The rows of a group lie close to one hidden flat surface of 12 dimensions, which passes through zero. Surfaces can cross.
(in the rows, 128 means zero)
Some rows, each with its group after it:
[ 94 112 162  68 112 201 160 147 154 139 100  73 182 143  95 140 135  78
 162 118] | q_645
[124 153 151 134 139  80 208 174  87 113 127 115 118 107 113 151  87 133
 117 116] | q_505
[ 91 158 137  45 144 169 129 142 123 165 134 147 131 162 158 125  99  72
 167 119] | q_505
[115 104 146 141 140 123  87 127  99 131 133 108 182 198 174 103 112 121
 190 141] | q_475
[139 155 142 151 138 152 111 155  96 120 193 205  70 145  86 153 147 114
 125 120] | q_475
[134 158 109 141 101 142 113 134  81 112 188 176  83 109  98 140 143 109
 103 118] | q_94
[127 126 111 184  99 175  96 114 187 147 164 136 159 120 142 114  44 157
 100 135] | q_561
[122 183  96 125 145 158 135 140 216 168 104 143 159 150 111 123  94  94
 148 117] | q_475
[156 144 100 176 132 115 119 119 100 160 117 121 173 131 145 109 120 145
 170 105] | q_646
[ 94 188  92  81  94 122 151 141  74 133 151 115 168 112 122 108 102 134
 124 112] | q_561
[105 153  63 155  52 166 108 137 168 164  76  86 136 171 122 103 106 151
 154 134] | q_94
[108 150 112 112 104 124  95  91 122 149 133 112 129 132 128 136 168 128
 137  71] | q_561
[133 103 142  55 183 138 136  87 152 118 117 161 159 120 137 149 160 131
 148 191] | q_94
[ 96 164 146 122 130 108 175  76 157 126 165 152 133 158  92 172 181 105
  84 112] | q_395
[123 132 119 104  92 137 168 109 125 149 125 108 199 164 160  96 144 102
 150 166] | q_475
[132 149 104 169  95 127 132 154  88 146 116 127 118 179 132 110 129 130
 165 137] | q_395
[133  95 164  87 188 151 120 181 111 125  98 102 112 110 104  89 159 152
 107  84] | q_561
[121 146  82 128 105 132 127 113 176 169  47  96  85 117 137 125 138 130
 114 113] | q_94
[129  99 137  73 152 119 109 121 144 123  91 133  46 108 162 131 153 101
 107 142] | q_646
[130 101 141 103  33 105 132 160 190 113 131  90  80 135 138 132 144 144
 129 104] | q_395
[132 111 141 148 143 121 145 136  74 117 130 155  90 154 165 142  95 112
 150 208] | q_505
[115 160  79 160  87  84 168  77 122 122 113 117 111 100 116 153 129 162
  79 147] | q_94
[150 102 125  93 159 145  87  69 188 164 100 148 128 124 176 118 197  79
 135 128] | q_475
[104 135 112 126  62 165 148 147 170 161 127 122  67 165 161 109  91 120
  93 148] | q_646
[129  96 110 172  98 161  98 125 145 132  57  59 151 143 114 103 148 113
 150 140] | q_475
[122 127 132 110 140 146 147 139 123 165  95 129  89 121 155 127 112 124
 129 127] | q_561
[126 104 134  92 141 154 112 114 127 147  87  62 194  66 125 109 142 105
 136  73] | q_646
[109 126 154 146 146 106 134 125 100 108 110 111 122 168 114 153 147  93
 150 133] | q_505
[134 131 106 105 181 144  99 118 154 134 107 141 137  64 140 113  76 130
  96 127] | q_645
[130 125 140 118  73 130 140 144  48 147 194 147 111 133 191 101 112 131
 118 127] | q_645
[111 157  80  98 108 135 110  91 154 157  78 113 120 130 139 149 142 101
 166 123] | q_505
[ 97 162 102 129 134 155 120 110 107 132 118  93 156  95  95 114 121  93
  88  95] | q_645
[135 161  99  91  86 151 140 182 144 128 166 132 187 115 158  74  43  94
 145 149] | q_505
[ 87 126 166  89  90 159 168 118 116 136 126  70 131 121  90 139 178 109
  94  73] | q_645
[148 107 144  89 113 185 136 175 178 131 138 121 109  86 120  87 130 109
  78 119] | q_505
[114 167 121  89 170 200 117 165 109 150 152 151 145 138  56 103 153 167
 117  91] | q_94
[145  92 191 115 193 123 146 182 137 147  86  99 108 122 158 109 120  88
 132  81] | q_94
[141 111 101  80  92 180  76 153 129 167  93  98 158  97 126 132  99 192
 229  89] | q_645
[ 95 142 129 105  65  91 142  87 182 151 126  91 142 196 164 121 186  88
 137  88] | q_505
[ 96 122 147 116 140 117 109 114 108  86 134  97 199 167 100 142 134 114
 171 136] | q_646
[177 129  91 127  75 120 163 164 166 143  83 128 130 131 143  99 155 120
 175 176] | q_94
[117  80 130 180 167 138  83  72 177 112 117 118 160 142 135 109 129 175
  74 158] | q_505
[109 144 106 126 178 122  98 119 105 140  57 113 129 170 143 140 107  94
 194 154] | q_561
[141 147  90 173  98 162 162 141 166 180 102 139 125 167 170  82  95 108
 110 169] | q_395
[112 158 160 145 164 152 146 173 144 155 126 138 165 226  89 136 133 117
 194 107] | q_475
[100 136 127 135 109 108  41 130  68 101 192 132 124 171 140 117 113 131
 153  95] | q_475
[141 115 153 111 102 129 121 100  57 121 198 156 114  97 150 141 174 102
 117 106] | q_646
[123 159 101 139  72 143  99 109 116 143 210 164 119 114 126 126 128 145
  96  86] | q_561
[160  81 141 155 170 131  94 112 102 117 112 108 196 101 154 105 127 117
 158 142] | q_645
[124  84 177 115 207 144 128 121 101 140 110 127 136 104 146 152  95 155
 138 124] | q_561
[127 162  87 134  85 160 156 131 113 156  97 105 107 108  87 110 176 104
 100 104] | q_395
[150 140 108 124  93 170 159 149 154 145 138 135 125  89  90 105 166 128
  90 115] | q_475
[136 131 141 144 115  94 119 158 130 122 191 122 200 155 127  84 118 199
 130  79] | q_645
[108 154 135 115 128  97 116 130 125 156 141 122 132 184 181 105 118  89
 147  88] | q_94
[130  94 163 171 160  73 104 108 145  82 132  93 187 150 128 117 139 123
 125 112] | q_505
[128 177  99 164  73 100 194 137 118 155 130 159  83 178 141 141 127 108
 138 161] | q_646
[106 117 152 166 141 157  94 148  90 132 136 132 112 208 132 130 123 120
 163 144] | q_561
[ 82 153 120  65 108 130  88 124  69 114 182 117 139 127 150 104 100 120
 122 104] | q_475
[145 123 139  96 152 135 157 139 162 113 106 121 166  93 111 130 135 103
 135 138] | q_94
[153 129 156 150 123 144 174 147  69 131 228 180 160 145 145  85 135 138
  84 145] | q_395
[118 152 120 162 158  86 108 127 107 133 149 109 147 120 117  86 122 182
  73  57] | q_645
[100 117 135 133 106 197 160 140 114 174  47  90  40 143 123 158 132  85
 124 141] | q_646
[140 124 108 180  82 145 114  98 179 180 124 133  78 132 148 132 154 146
 100  84] | q_646
[125 158 116 124 153 182  91 187 124 115 122 123 124 115  74 103 111  79
 129 103] | q_505
[ 88 114 170 101 159 124 152  94 118 111 102 106 146 164 126 171 131  78
 151 158] | q_645
[125 140 116 106 119  86 173 129  91 130 100  92 164  92 130 122 122 162
 134 110] | q_561
[136  80 152  93  96 160 122 137  92 131 126 109 102 125 183 107 141  79
 143 154] | q_395
[116 106 137 141 161 129 164 137 145 147  61  82 140 117 126 120  95 185
 104 127] | q_94
[155 131 120 123 135 119 152 189  76 122 137 163  73 123 148  99 105 137
 115 171] | q_561
[164 148 102 166 132 165 112 159 127 120 156 176 138 141 111  96 125  78
 131 168] | q_645
[139  95 144 121  85 177  84 150 138  90 190 132 155 106 124 107 108 108
 133 147] | q_395
[143 170  96 135 174 174  97 149 188 177 133 196 121 157 141 110  98  92
 151 129] | q_475
[133 111 165  94 146 139 157 155 126 150 135 123 129 125 144  97 137 142
 106  98] | q_395
[ 98 133 136 135  94 140 135 108 137 127 161 123 160 164 143 136 107 115
 133 140] | q_646
[138 120 160 116 189 148 122 181 116 146 123 129 110 110 141  99  90 114
 119  86] | q_94
[178  90 141 134 164 158 137 171 115 181 110 145 135 148 171  64 146 167
 148 132] | q_475
[137 114 143  96 137  79 127 133 104  83 159 137 142 120 141 119 135 133
 128 154] | q_646
[108 137 146 116 137 182 106 143  44 137 174 139 154 158 147 103  99  71
 151 132] | q_645
[130 150  98 134 140 100  67 112 128  97 136 126 181 142 109 119 150 114
 169 117] | q_561
[140  80 141 184 109 119  83 112 123  95 108 102  86 124 109 150 165 128
 125 124] | q_475
[122 118 164 159 158 168 177  92  82 125 132 135 143  77  83 196 122 107
 114 144] | q_646
[144 100 135 210  97 143  64  85 181  97 165 145 112 152  90 154 183 121
 116 120] | q_561
[133  83 151  97 172 132 104  93 158  92 114 123 158  88 151 141 116  85
 134 173] | q_505
[107 156 122 131 123 123 109 140 171 100 180 190  72 187 106 142 121 138
 102 159] | q_646
[128  80 181  95 103 156 137 144  60  92 170 104 160 112 134 120 134 100
 140 155] | q_395
[148 108  78 121  81 155  86 113 188 168  56  92 144 138 149 105 170 120
 186 130] | q_505
[121 115 132 144 174 168 126 142 116 161  53 109  94 162 122 128 139 109
 158 132] | q_395
[135 100 154 109  96 111 163 163 155 123 138 117 115 137 174 119  83 149
 126 150] | q_395
[149 133 154  94 168 130 117 169 114 140 187 172 123 119 170  88 104 118
 116  98] | q_94
[110 152 116  82 111 173 140 136 148 148 133 138 124 116 144 120  92  89
 122 147] | q_645
[101 128 129 102 108 129 131 116 126 116  66  79  95 125  98 172 159  95
 156 119] | q_395

New rows. What belongs after each?
[137 162 105 106 126 100 163 145 161 138 123 120 133  56 121 120  87 154
  89  84] | q_505
[154  85 172 105 182 111 157 147 152  96 122 131 124  75 112 128 137 165
  86 135] | q_646
[130 110 114 156 116 120 131 160  84 141  56  75  51 131 117 107 169 168
 110 106] | q_561
[115 160  87 172  79 168  75 105 119 112 186 165 111 162  86 120 165 106
 106 145] | q_505
[ 97 120 182  93 135 139 128 145 158 143 159 102 125 129 163 108  88  81
  86  63] | q_94
[142 111 126 136 124 144  84 106 112 158 137 150  86 167 175 106 180  85
 136 121] | q_395
[163 108 139 163 132 158 151 140 138 175 123 170  75 109 149 151 107 153
 127 133] | q_561
[ 89 177  78 147 142 153 119 102 122 140  67 126  72 131  81 170 130 102
 119 134] | q_505
[124 133 146 148 120 125 174 133 153 101 132 116 175 166  98 133 142  89
 131 164] | q_645
[129  94 141 106 118 173 118 124  92 142  91 108 127 141 148 145 145  81
 192 151] | q_645
[164  90 150  97 116 172 116 152 168 121 131 139 115  91 100 143 167 143
 157 125] | q_645
[ 74 128 127 126  81 175 105 116 119 138 145  82 115 124 117 111 112 156
  62  80] | q_561
[106 125 149 123 140 154 108 161 182 137 103  83 139 164 114  83 136  94
 107  80] | q_505
[119 125 139 136 169  85 133 171 137  93 106 152 100 206 131 130 104 152
 157 191] | q_646
[181  89 117 136  99 104 106 109 153 134 130 136 148  97 187 107 134 129
 149 149] | q_645
[110  85 169  73 126 116 179 109 115 148 113 106 121 116 216 137  88 116
 118 155] | q_645
[116 114 132 167 158  99  97 114  71 150 100  72 183 152 169  86 113 152
 146  81] | q_645
[108 122 136  75 165 145 104 131 160 131  93 115 122 133 147 116 114 102
 132 126] | q_646
[133 142 105  69  89 136 141 153 130 165 128  97 136  90 162  71 131 132
 101  80] | q_395
[101 153 129 125 147 122 177 158  73 163  52  92 102 178 117 137 137 130
 167 118] | q_395
[131 183  69 163 108 109 109 112 148 109 169 188  93 115 106 156  93 143
 112 150] | q_395
[112 107 147  54  77  99 106 131 176 106 134  84 103 101 120 144 167 134
 131  65] | q_395
[134 142 119 134  85 142 130 150 107 138 166 149 131 157 143 105 125 113
 147 137] | q_645
[140  98 148 119 156 111 108 143 157 138 134 144 127 150 194 111  78 144
 145 151] | q_395
[ 89 123 142  98 149  81 140 110  83 122  84 107  62 131 158 177 110 128
 134 131] | q_475
[120 119 137 162 110 187 151 157 106 132 127 101 167 100  87 126  83 153
 121 129] | q_646
[107 100 162 175 144 103 145 100 110 109  92  81  81  95 104 176 132 127
  82 105] | q_94
[139 100 141 187 147 131 142 112  36 115  93 105 115 122 131 137 145  87
 133 171] | q_645
[162  89 163 171 155  97 173 110 105 142 141 140 149 139 169 109 160 152
 104 147] | q_395
[110 138 128 115  77 119 150 108 150 148 152 124  78 133 154 124 149 119
  77  99] | q_94
[ 93  96 154  75 191  95  69  80 170  75 118 111 182 148 145 148 112 108
 157 153] | q_646
[128  98 178 132 148 173 135 140  92 141 148 165  79 182 151 133 138  87
 133 170] | q_395
[161 116 150 213 159 111 149 126 118 148 163 184 122 147 139 145 104 188
 126 137] | q_646
[135 139 121 147 126 121 162 160 130 150 102 118  84  93 156 111  64 122
  85 125] | q_94
[116 148 125 170 170 127 130 177 120 145  90 109 131 159  96  99 104 188
 126  90] | q_645
[135 116 155 110 175 123 104 141  43 136 147 132 150 143 148 104 149 142
 159  99] | q_395
[136 112 130 139 126  88 102  78 150 114 119 114 107  94 123 155 184 113
 106  85] | q_94
[128 124 128  62  91  93 141 154 192 112 127  99 145 135 138  78 162 133
 102 101] | q_646
[ 97 170 108  79  43 197  92 159 141 122 187 120 146 150  88 104 138  74
 139  92] | q_395
[151  90 190 169 208 102 112 170  84 132  88  99 114 141 121 126 153 112
 165  69] | q_94
[133 122 100 140  91 147  72 111 202 125 130 151  79 143 150 136 116  94
 135 161] | q_395
[125 140  70 126  92 138  97  80  82 146 115 103 165  58 177 106  80  96
 127 140] | q_645
[ 97 164 130 121  87 125 165  98 163 148 157 152 108 188 139 161 149  84
 122 130] | q_646
[126 163 132 107 137 134 216 152 103 120 128 150 107  94 100 147 113  98
  93 158] | q_94
[ 91 154 128 113 152 134 111 101  55  88 177 158 133 104  84 186 101 136
 124 140] | q_645
[133  77 157 121  94 122 146 126 152 133 124  66 195 115 169  97 107 154
 116 118] | q_646
[143  97 142 111 114 146 116 134 141 125 161 141 149 148 130 111 163 177
 138 134] | q_94
[ 76 137 173  64 142 140 132 110  74  87 190 130 149 126  95 163 130 102
 113 121] | q_475
[130 131 153  79 143 124 162 128 170 128 134 123 144  94 125 124 147  97
  93  92] | q_94
[135 158 130 135 148 129 133 155  80 121 150 158  91 116 111 138 123  80
 120 116] | q_94
[140 153  93 150  70 136 144 158 128 178 106  96 128 120 110  98 147 176
 132  66] | q_561
[138 160  68 111  99 101 112 164  82 110 127 138  98  65 136 124  48 167
 144 144] | q_395
[135 135  96 124 121 110  79 114 134 123  99 118 102  95 122 137 141 135
 147 105] | q_395
[140 107 131 190 125  87 127 144  88  95  93 112  87 184  97 151 164 157
 167 162] | q_646
[128 117 140 120 157 127 145  92 180 122 130 140 145  99 143 142 114 108
  89 154] | q_395
[171 120 125 183 146  69 186 131 115 140  78 113 138 111 116 141 160 163
 147 122] | q_646
[127 133 117  78 164 157  95 146 102 148 113 109 158  81 122  88 123 131
 128  76] | q_395
[168 145 111 104 170 115 144 170  70 127 153 176 125  59 132 107  91 168
 121 137] | q_561
[112 133 144  97 169 123 111 144  55 116 152 133 173 147 144 121  82 132
 173 134] | q_395
[146 141 119 144 182 123 132 171 103 142 132 144 163 116 126  94  70 194
 127 118] | q_395
[144 106 121 121 165 102 126  98 112 150  89 121 130 104 191 109 126 127
 125 137] | q_395
[123 183  64 138 123 115 130  84  95 124 108 136 160 116  84 157 161 118
 158 145] | q_475
[168 127 109 108 112  85  94 139 145 138 164 124 179 102 166  58 146 167
 125  69] | q_646
[137 128  92 179  55 125 164 137 110 115 113  88 176 133 120 103 115 148
 131 176] | q_475
[103 160 159  86 163 146 167 143 131 145 148 148 159 175 120 138 125  89
 143 118] | q_646
[108 140 142 144 113 114 170 131 112 120 124 127  70 157  85 158 170 131
 100 122] | q_645
[118 104 187 107 136  98 192 139 145 107 161 130 147 142 139 138 112 156
  98 147] | q_645
[140 131 122 187  56 115 202 144 118 118 112  84 175 160 117 109 132 106
 138 168] | q_645
[137  85 177 114 168 200 123 171 154 137 125 139  78 115 108 126 132 125
 104 120] | q_395
[123 111 149 124 179 124 164  97 163 103  75 132  92 108 114 171 145  77
  97 178] | q_645
[124 139 102 122 102 201 123 106 119 114 133 117 159  67  80 127 146  60
  92 153] | q_395
[151 143 106 120  81  88 126 133 168 127 183 188 122 152 171 123 108 151
 151 167] | q_645
[150 119 110 136 101 126 153 133  74 120 104  89 142  59 102 115 156 138
 113 118] | q_395
[102 183 109 140 141 158 153 131 101 102 123 161  89 115  49 197 106  84
 127 163] | q_475
[126 137  92  97 156 144 157 113 160 163  60 130 127 110 115 120 146 186
 115 155] | q_94
[136 119 117 156 102  79 143  73 137 109 162 123 152  82 106 132 158 221
  59 107] | q_94
[139 153  97 126 125 143 108 165  26 144 122 115 115 105 113  95 132 138
 151 106] | q_395
[125 157 103 103  89 124 161 131 146 150 160 147 149 140 151  95 109 165
 102 143] | q_94
[117 136 136 135 159 144 114 152 149  87 176 187  86 129  89 145 100 158
  88 166] | q_646
[133 182  78 151  92 168 125 114 151 147 175 180 119 126 110 113 126  97
  87 140] | q_395
[147 128 110 150 142 160  51 143  92 139 137 126 155 127 108 100 144 140
 182  89] | q_645
[112 105 137 126 136 157  90 156 116 122 133 125  90 128 161 109  58 118
 116 153] | q_475
[ 97 159  83 148 100 133 150  94 138 141  75 103  71  98  89 160 131 132
  79 127] | q_94
[123 118 128  60 141 101 102 148  91 116 143 121 139  85 184 115  55 139
 154 138] | q_395
[138 172  96 174 134  81 145 129  78 121 120 135 133 124 102 132 141 130
 136 116] | q_94
[101 115 121 128  89 105 136 102 113 110  81  41 177 126  96 129 169 140
 140 108] | q_475
[142 136 109 135 105 151 130 132 188 108 127 155  76 122  99 135 154  71
  94 169] | q_561
[143 109 117 105 121 150 110 153 163 170  85 117 134 153 176 106 106 124
 190 140] | q_645
[128 133 118 112 118 118 179 159 105  99  84 101 115  93 108 129 116 122
 119 178] | q_646
[143 118 133 163 133 149 158 113  91 138 114 158  54 129 131 147 168  96
  98 168] | q_395
[141 123 110 128  97 180  75 144 134 109 151 126 130  85  91 116 131 111
 125 125] | q_395
[117 138 136 172 150 149 135 118  89 140 138 139 172 155 118 152  86 129
 160 143] | q_646
[157 116 144 172 111  90 149 146 225 123 150 133 160 130 145 119  83 155
 111 117] | q_475
[ 95 165 117  35 151 143 145 141 160 161  74 104 135 108 148 138  77  53
 160 108] | q_505
[120 112 147 110 142 118 123  86 130 101 124 149 111 148 131 186 156  86
 168 174] | q_645
[114 137 126 121 164 120  84 118 140 129 132 121 161 141 120 115 128 140
 133  90] | q_645
[100 127 158  81 100 137 163 134  50 112 178 143  66 132 139 147 142 112
  98 144] | q_475
